The same things were measured in two ways. Each way mixes the same 11 hidden numbers, adds some noise and spreads widely along 7 directions of its own, which tell nothing about the thing.
In the rows, 128 means zero.
Some things both ways: the first way, then the second way.
[105 129 163 113 114 100 122  69  97 111 103  75 155 111 166 187 133  87
 201 139 137]
[115 112 103  99 122 159 161 103  99 122 168 140 108 157 102 148 108 152
 114 140  90 151 147  95 140 124  78]

[124 159 127 127 140 172  90 143  91 187 125 164 135 176 118 109 130 145
 152 116 127]
[127 123 149 121  68 147 142 111 135 136 116 152 152 119 104 136 155 122
 115 124  96  94 141 108 100 113 100]

[147 105 155 133 137 155 109  93 107  86 119  58 146 121 145 185 152 163
 158 118  95]
[121  93 124 101 171 128 126 154  77 129  40 123 160 147 162 101 128 138
 115 161 131 120 130 170 117 124 177]

[103 115 163 156 116 194 102 165 186 115 158 154 175 108 117  88 106 195
  85 136 131]
[141 121 124 146 175 146 110 152 113 122 135  98 108 136  87 131 115  79
 127 143 125 135 113 103 131 142 103]

[ 85 198 138 110 119 119  67 140 151 135 191 159 173  91  94 109 142  70
  67 184 142]
[134 127 100 117 129 157 152 130 156 119 193 134  99 141  71 182 102  96
 113 119 113 153 117  61 124 115 125]

[ 73 118 173 134 170 127  96 119 111 154 121  93 117 118 150 111 158  93
 156 135 110]
[183 108 170 125 150 106 101 124 101 104 108 104 158 103 162  89 136 134
 109 130 127 102 142 147 117 127 119]

[158 135 130 140 123 168 117 113 110 157  89 159 142 193  89 162  80 150
 148 134 172]
[163 117 145 133 126 124 111 121 109 108 134 105  92 155 118 132  85  93
 140 123 120 144 100  86 129 136 106]

[ 63 154 148  66 132 131 142 153 116 146 157  84 114  96 121 114 109  80
  87 173 148]
[135 137  87 134 122 159 151 161 154 155 156 143  71 158  63 124 139  98
 156 136  86 114 132 119 122 135 109]

[ 82 139 164 116 145 152 144 124  87 163 128  78 128 140 108 164  88 100
 132 154 162]
[ 91 134 100 110 121 132 134 116 101 146 109 171 188 140 153 139 116 166
  84 158 137 152 114 126 114 112 119]

[104 113 116 106 126 106 138 174 137 161 165 129  93 163 115  80  94  81
  81 142 168]
[ 98 109  86 114 178 167 142 145 114 121  74  90  84 155 102 160  80 110
 140 142 110 147 148 117 130 155 136]

[146 133 167 126 192 156  70 105 157 124 183 138  71  80 101 118 174 108
 164 158 130]
[140 140 167  93  83 119 180 162  95 117 167 163 115 167 139 164 125 144
 116 150  42 108 151 113  86 108 115]

[160 142 110 107 110 126  98 125 160  88 170 137 204 118 134 132 139 141
  54 149 118]
[ 86 123  91 122 195 148 150 135 105 144  86 117 106 176 107 161  86  86
 123 169 125 158 113 110 126 129 159]

[ 81 187 171  90  94 136 144 118 120 107 148  96 191 102  59 202  84 118
 117 179 102]
[122 136  87 125 112 168 123 100 167 139 134 125 156 142  55 192 118 112
 114 110 162 166  70  44 132 113 133]

[108 139 162 106 132 178 136 104 126  92 137  84 140 149  64 139 108 126
  99 169 163]
[161 163 114 111  96 108 139 205 162 157 120 166 104 128 153 142 118 157
 141 154  87 131  92 136  86 151 216]

[ 90 163 144 151 140 170  84 116 111 174 131 165 129 149  93  76 130 102
 122 155 186]
[170 141 162 130 140  76 115 165 124 125 131 126 113 144 197  65 125 158
 148 156  86 126 161 205 119 117 134]

[130  85 156 205 140 149 104 117 166 146 139 178 104 145 125  89 144 154
 188 101 149]
[109 147 117  99 153  94 147 150 135 142 122 134 151 136 176 132 127 191
 124 162 117 149 128 166 137 123 202]

[ 92 153 161 119 148 197 100 110 146 113 153 146  85 120  89 130 152 148
 151 163 131]
[181 163 171 167 106  80 109 112 156 110 183 122 107 126 154 125  91 104
 144 109 122 131 131 120 127 119  90]

[155 164 112 143 120 116  84 150 129 217 128 186 143 135 118  92  93 102
 114 131 175]
[125 119 125 131 129 129 103  90 111 129 127 135 159 159 127 136  83 126
 105 136 160 183 107  98 141  88  91]

[130 179 113  93 123 127 113 178 132 212 180 181 173 155 101  84  76  85
  54 143 180]
[ 73  94  96 119 149 159 120 118 109 160  42 132 181 134 122 109 135 147
 111 162 155 155 127 147 136 117 153]

[105 113 159 119 154 113 118 128 144 183 155 121 129 111 191 109  98  89
 168 116 153]
[ 66 121  75 162 123 182 144 128 133 135 141 115 163 154  50 169 105 101
  89 146 181 180 122  41 147  99 132]

[193 136 108 139 103 136  65 114 123 127 176 153 131 168  53 115 114 127
  94 141 169]
[130 134 119  90 109 127 148 187 125 150 107 154 102 155 147 150 104 162
 142 141  75 127 149 147 106 124 169]

[124 108 152 123 126 177  87 101 118  81 146 107  86 118  95 127 167 156
 152 147 134]
[200  85 161 131 117 133  81 167 109  94  55  89 142 102 155 119 101 116
 144  80 152 108 133 142 105 147 135]

[130 110 100 170 156 157  39 173 145 153 159 149  81 152 175  80 152 123
 124 113 176]
[ 99  96 193 128 117 123 115 172  71 104  78 132 195  81 186 134 132  98
  86 142 131  86 140 161  86 128 119]

[ 95  99 161 164 181 201 118 126 115 142 114 148 124 203 111  99 127 145
 149 134 183]
[108  89 111 164 158 142 115 127 101  93  69  68 134 101 125  71 132  98
 112 149 169 103 131 118 144 168 129]

[ 73 132 159  68  99 148 136 106 124  75 162  69 158  94 159 174 135 127
 106 156 120]
[145 129 124 146 134 129 106 113 127 130 134 141 145 115 141 151  84 121
 109 111 160 153 125 117 122 131 105]

[140 139 140  89 135 164 136 157 160 140 191 167 155 150  78 109  97 142
  72 146 140]
[122 160  91 145  99 128 145  91 173 151 163 155 119 121  97 123 140 134
 123 149 126 129 113  90 138 142 123]

[ 54 136 201 200 125 179  92  67 145 131 113 150 162 108 107  77 184 146
 128 136 133]
[161  98 122 116 101 133 104 136 164 137 116 128 140 102 118  96 151 158
 137 106 162 121 117 112 172 123 188]

[137 176 149 114 125 167  83 106 155 118 149 137 143 118  51  80 125 118
  90 171 159]
[143 106 101 140 179 137  95 116  97 127  82  83 100 175 120  97  49 145
 129 158 128 201 144 112 144 127  99]

[129 153 164 142 163 156  89 102 164 170 153 198 156 111  93  58 159 108
  85 164 158]
[161 152 144 127  98  91 141 139 155 152 158 160 111 139 147  92 147 155
 139 155 105 119 116 130 137 109 172]

[108 164 146 100 114  86 133 135 124 128 140 100 186 140  93 121  89  65
 137 146 146]
[177 120 160 137 132 112 120 148 137  85  99  55 128 125 144  88 140 144
 137 136  95 127 136 144  96 143 144]

[186  75 121 184 119 118 103 126 181 132 115 114 128 147 180  61 132 150
 146  53 159]
[128 109 166 136 148  87  92 139 101 111  62  93 148 118 202  58 105 163
 123 167 133 151 142 171 130 137 157]

Other things, the second way, with their names:
(54): [162 143 141 116 122 114 111 180 155 158 109 132 125 123 131 113 163 146
 164 124 119 100 103 159 138 144 196]
(695): [174 149 134 148 147 101 107  86 148  94 166  85 127 142 122  98 124 144
 132 121 128 136 136 118 152 123  83]
(418): [142 115 172  86 101 140 139 138  82 142 103 155 145 125 141 180 113 143
 113 129  84 118 125 112  90 141 124]
(336): [118 140 122 103 120 127 126 145 113 171 100 166 169 149 146 146 106 178
 104 166 102 168 127 141  99 105 139]
(689): [147 104  55 154 211 140 102 119 132 123  91 108 107 150 112  68 104  89
 132 143 179 135 132 139 154 128 119]
(610): [121  97 117 140 148 173  92 170 111 128  79 105 184  92 111 160 123 101
 124  88 195 120 116 134 134 143 136]
(185): [ 69 125 128 147 160 147 139 165  96 140  60 102 164 140 130 148 128 109
 127 154 142 124 138 161 118 138 157]
(96): [152 109 149 130 124 138 115 180  97 100 112 102 143 146 135 136 103 109
 116 123 119 126 145 121 105 108 108]
(729): [140 128 129 116 122 124 170 111 121 112 227 138  84 134  96 115 130 123
  97 157  73 125 152  67 144 123  87]
(585): [150 148 101 136 143 110 123 168 161 137 142 133 132 140 140 133  97 155
 122 146 146 176 116 122 125 113 198]
(382): [134 131  93 127 175 119 154 164 128 102 173 108  83 172 143 103  93 147
 138 151  85 160 201 168 132 106 110]
(207): [167 113 120 128 108 144 103 167 155 143  88 128 182  80 117 158 141 137
 118  93 181 107 104 106 126 138 206]
(375): [180 126 142 129 136 120 117 115 155 108 171 110 111 145 103 129 127 106
 139 115 134 138 100  96 145 103 139]
(660): [145  79 150 147 162 156  95 103 100  88  85  43 136 128  96 129  95  99
 131 105 154 149 149  90 149 132  97]
(178): [145 155 143  89  93 124 153 160 163 147 112 141 110 134 130 162 151 150
 164 124  74 103  96 137 103 151 195]
(34): [145 142 134 120 113 104 122 100 117 123 129 144 200 104 173 127 120 194
  75 146 138 154 122 125 105 125 121]
(312): [187 125 129 132  89 147 125 128 121  87 153 112 118 152  99 179  82 110
 130  76 151 141 116  55 125 119  88]
(26): [153 113 107 112 141 131 128 120 138 117 161 121  97 140 115 115 103 140
 128 134 120 154 122 100 149 123 126]
(486): [134 137 124 116  81 117 134 114 136 146 136 182 179 111 157 120 143 179
  94 136 130 128 116 126 118 116 127]
(146): [157 151 133 109 152  85 121 166 135 146 144 161 122 132 184 128 101 146
 125 155 113 139 111 163 115 123 177]
(107): [128 150 114 125 110 127 137  96 161 163 166 162 120 122  97 126 154 136
 127 147 105 124  97 108 138 139 122]
(447): [139 129 162  87 125 144 126 133  93 166  77 143 163 158 116 166 139 164
 122 149  77 140 101 125  93 130 140]
(462): [167 119 123 153  88 130 108 114 150 112 128 109 142 109 105  72 168 145
 138 104 155 101 127 112 157 131 110]
(450): [130 153  90 113 161 121 147 104 137 162 185 171 108 122 112  97 169 155
 123 157 108  92 126 139 168 157 116]
(306): [121  86 160 121 124 145 115  83 118  94  90  96 144 111 123 168  94  83
 118  95 148 134 122  87 134 128 113]
(572): [129 101 101  78 206 138 122  76 100 128 126 118 114 142 134 169  50 151
 101 150 123 202 111  93 141 133 133]
(123): [114 129 100  78 120 165 143 124 118 166  83 151 125 178 101 199  88 162
 136 131  96 171 102  94 119 129 151]
(696): [156 113 146 130 113 138  90 155 146 170 102 154 163  64 118  97 198 120
 142 109 160  64  91 162 146 158 167]
(283): [119 101 147 148 113 144 138 141 115 102 138 101 102 111 100  98 159  81
 144 119 114  70 154 124 153 146  95]
(116): [148  95  72 160 175 146 107 154 130 120 136  99 140 107 103  63 134 123
 108 139 202 138 122 116 170 138 157]
(333): [147 125  95 118 179 114  98  93 113 134 108 130 117 155 152 112  69 162
 129 143 158 187  95 125 163 134 128]
(147): [ 45 140 152  85  92 140 160  72  78 149 103 178 203 125 139 192 145 131
  73 161  92 114  97 108  92 131  85]
(239): [125 116  81 172 138 135  98 101 161 129 136 114  93 113  99  98  91  99
 132 125 190 159 101  76 182 151 132]
(709): [115 135 160 158  60 118 113  78 141 127  88 114 158 112 125 113 145 134
 137 114 153 101 119  93 154 137 117]
(249): [122 183  87 143  78 122 154 132 168 145 229 183 120 140 101 151 138 144
 120 122 132 125 116  88 157 122 101]
(451): [146  95 109 137 143 157 124 118 133 108 123  99 123 132  80 117 132  87
 133 112 169 127 105  84 160 128 137]
(45): [110 115 109 101 168 171 154 123  74  99 123  95 151 187 101 191  76 154
  94 136  90 184 173 102 104 105  66]
(622): [167 134 109 140 108 131 159 140 146 102 180 107  62 151  80 111 135 116
 139 137 101 119 112  63 146 149 135]
(453): [ 70 158  95 122  98 122 146 141 144 165 110 157 168 149 148 158 105 190
 108 166 132 190 114 121 127 112 184]
(438): [147 162 141 131  65 108 133 116 188 131 150 151 152 104 128 153 156 129
 128 114 123 108  92 111 107 125 149]
(85): [126 126  68  95 145 158 149 148 132 161 113 148 138 152  93 145 129 162
 107 154 117 144 122 101 124 124 166]
(165): [143 158 149  90 122  90 125 114 102 153 157 195 180 136 193 142 114 189
  90 156  94 145 120 166  98 106 103]
(687): [134 122  93 102 187 132 109 162 108 151 108 149 143 148 152 152  86 138
 117 146 140 171  99 157 118 128 149]
(558): [118 133 111  90 108 150 163 132 131 155 102 158 122 155 107 165 143 137
 130 140  89 115 100 108 104 136 163]
(220): [155 150  93 112 171 116 142 136 146 147 179 142 111 135 135 147  94 173
 116 146  97 161 158 135 128 129 131]
(420): [141 167  79  93 171 113 162 142 150 165 184 186  98 160 137 158 109 152
 125 159  87 147 114 150 118 122 153]
(266): [137 131  78 127 194 138 133  85 129 146 124 127 114 148 105  95 137 133
 132 150 126 123 128 136 148 144  99]
(397): [ 94 145 110 116 131 109 154  91 100 133 168 180 152 139 163 123 113 162
  84 170 114 137 151 133 133 105  77]
(553): [101 117 154 131 113 136 128 145 138 152  98 133 181 102 119 126 178 128
 128 132 137 107 127 153 134 118 170]
(724): [100 137 130 137  76 149 120 145 135 153  85 133 178 103 106 148 153 145
 125 126 156 120  95 103 131 148 165]
(455): [155 113 204 115  87 125 116 124 107  90  88 106 177 129 142 148 154 100
 137  86 117  74 131 135 105 106 100]
(320): [120 139  97 129 187 123 101  93 136 137 141 122 146 111 145 173  58 144
  99 134 166 201  99 110 141 145 129]
(29): [135 121 110 117 142 147 133  94  96  98 118 122 161 146 112 169 100 120
  89 117 150 133 112  79 120 127  89]
(624): [118 113  90 160  90 159 131 120 124 120 163 150 137 123  91 150  91  95
  95 112 188 146 120  50 152 116  93]
(477): [132 114 134  97 155 127 135 139  85 113  90 108 134 147 155 143 102 148
 118 146  91 133 136 136 106 143 125]
(518): [114 110 163  98 119 119 126 111 106 135  82 138 184 123 166  76 181 175
 118 157  80  99 161 199 109 107 104]
(212): [103 148 121 113 137 143 146 139 128 150 138 126 101 139  96 141 149 138
 151 141  75 109 130 138 141 163 113]
(642): [143 155 138 123  47 115 130 125 183 170 130 183 134  98 114 124 185 137
 148 123 121  84  66 108 130 143 179]
(23): [110 133 141 150  75 114 118 101 130 132 103 163 171 100 159 136 101 130
 100 136 163 145 105 103 114 123 132]
(646): [117 112 105 158 107 166 134 124 167 150 161 129 100 100  53 135 142  96
 144 102 158 118 134  83 181 142 135]
(230): [106 134  87 126 108 163 132 101 138 157 133 152 127 147  68 157 116 116
 118 136 141 150  82  54 151 130 118]
(105): [ 85 146 126 107 108 134 158 143 134 172 114 166 161 138 123 114 194 161
 128 167  87  99 135 178 124 117 144]
(379): [154 131 166 110  85 114 126 170 125 132 119 143 147 118 138 147 142 119
 117 132 115  97  88 102 102 129 178]
(601): [135 121 112 139 151 132 102 120 146 129  95 113 154 111 122 131 105 114
 115 130 166 159  88 112 122 135 155]

Some of these things the first way, each followed by its name:
[ 46 167 169 121 163 165 116 135 110 203 135 181 109 168 121 145 102  93
 184 153 156] => (553)
[159  80 157 134  90 121 118  85 140  61 166  69 128  74 120 193 111 148
 160 145 128] => (249)
[148  98 142 121 134 162 115 103 168 101 141 110  95 135 142 141 134 151
 139 115 148] => (239)
[ 84 131 155  96 122 105 151 111 122 132  99  81 141 124 161 168 116 100
 159 137 113] => (107)
[ 73 125 174 177  88 176 122 111  94 137 121 158 210 131 131 108 113 181
 198 108 130] => (45)
[134 110 142 184 109 188 104 134  98 176  95 163 157 175 129 137  91 196
 176  92 151] => (165)
[ 88 134 174 152 135 177 128 112 136 164 101 167 153 134 113 100 121 157
 133 147 143] => (230)
[ 77  91 206 142 179 149 159 101 153 155 114 130 139 117 132  70 135 108
 139 141 161] => (622)
[112 141 170 136 121 198 105 115 137  81 200  76  99 104  89 176 131 164
 168 112 126] => (382)
[ 91 132 161 117 130  87 122 152 167 150 180 130 193  80 137  47 121  68
  71 145 149] => (34)
[103 113 152 147  90 136 113 137 133 129 163  65 192  97 139 102 100 136
  72 115 145] => (96)
[ 88 133 175  90 123 141 185 111 120 142 128  81 136 137  80 187  70 100
 100 164 155] => (333)
[203 132 106 100 129 141  85 143 188 106 202 156 134 110 123 107 132 139
  77 128 156] => (23)
[196  80 121 156  89  87 111 108 176 123 145 133 139 122 163 101  98 125
 169  81 164] => (453)
[168  89 134 184 105 140  94 123 157 149 138 163 169 139 166  69 124 177
 151  70 149] => (585)
[ 39 146 194 154 161 159 121  91 114 149  98  80  89 120 117 128 156  92
 173 145 138] => (26)
[ 73  95 152 145  98 167  99 151 132 133 174 172 144 115 142  98 108 158
 115 148 165] => (610)
[ 81 113 126 164  92 134 122 144  80 188  77 128 141 164 160 116  82 119
 138 125 188] => (687)
[ 74 123 196  65 139 136 185 122 107 153 177  85 118  96  84 169  70  85
 119 177 151] => (312)
[ 70 152 168  91 130 115 148  93 136 107 120  94 156  93 106 134 147  83
  83 190 119] => (642)
[113 114 142 159 138 185 122 171 162 157 127 160 103 143 138  89 122 182
 153  93 130] => (601)
[154 128 126 116  88  79 122  76 142 113 139 140 207 127 105 101 128 100
  86 165 134] => (709)
[ 91 130 130 126  84 122 126 159 151 147 152 171 174 168 134 115  80 117
  99 133 166] => (320)
[ 46 117 202 181 168 170 134 112 135 186 108 114 183 158 172  86 135 125
 129 100 144] => (729)
[138 155 125 101  97 122  95 120 111  99 165 117 176 125  93 184 118 122
  89 166 120] => (420)
[164 114 135 116 105  80  96  86 117  86 135  68 163  77 170 145 154 101
 160 125 118] => (486)
[138 118 169 109 138 119 120 104 145  92 157  56 156 112 105 189 110 115
  99 151 115] => (379)
[113  83 150 119 134 124  87  83 157  37 141  92  95  64 205 147 194 140
 224 141 106] => (185)
[103 127 146 138 135 169 159 147  81 205  96 166 153 208 105 124  81 146
 142 121 154] => (558)
[174 114  83 120 119  88  74 131  67 130 110  68 114 129 163 122 154 108
 123 123 122] => (689)
[ 29 121 183 143 130 179 166 139 109 152 102 147 192 122 139  74 152 166
 109 143 108] => (266)
[180 101  99 147  86  79  84 127 145 117 147 108 167 129 157 118 117 120
  78 114 144] => (146)
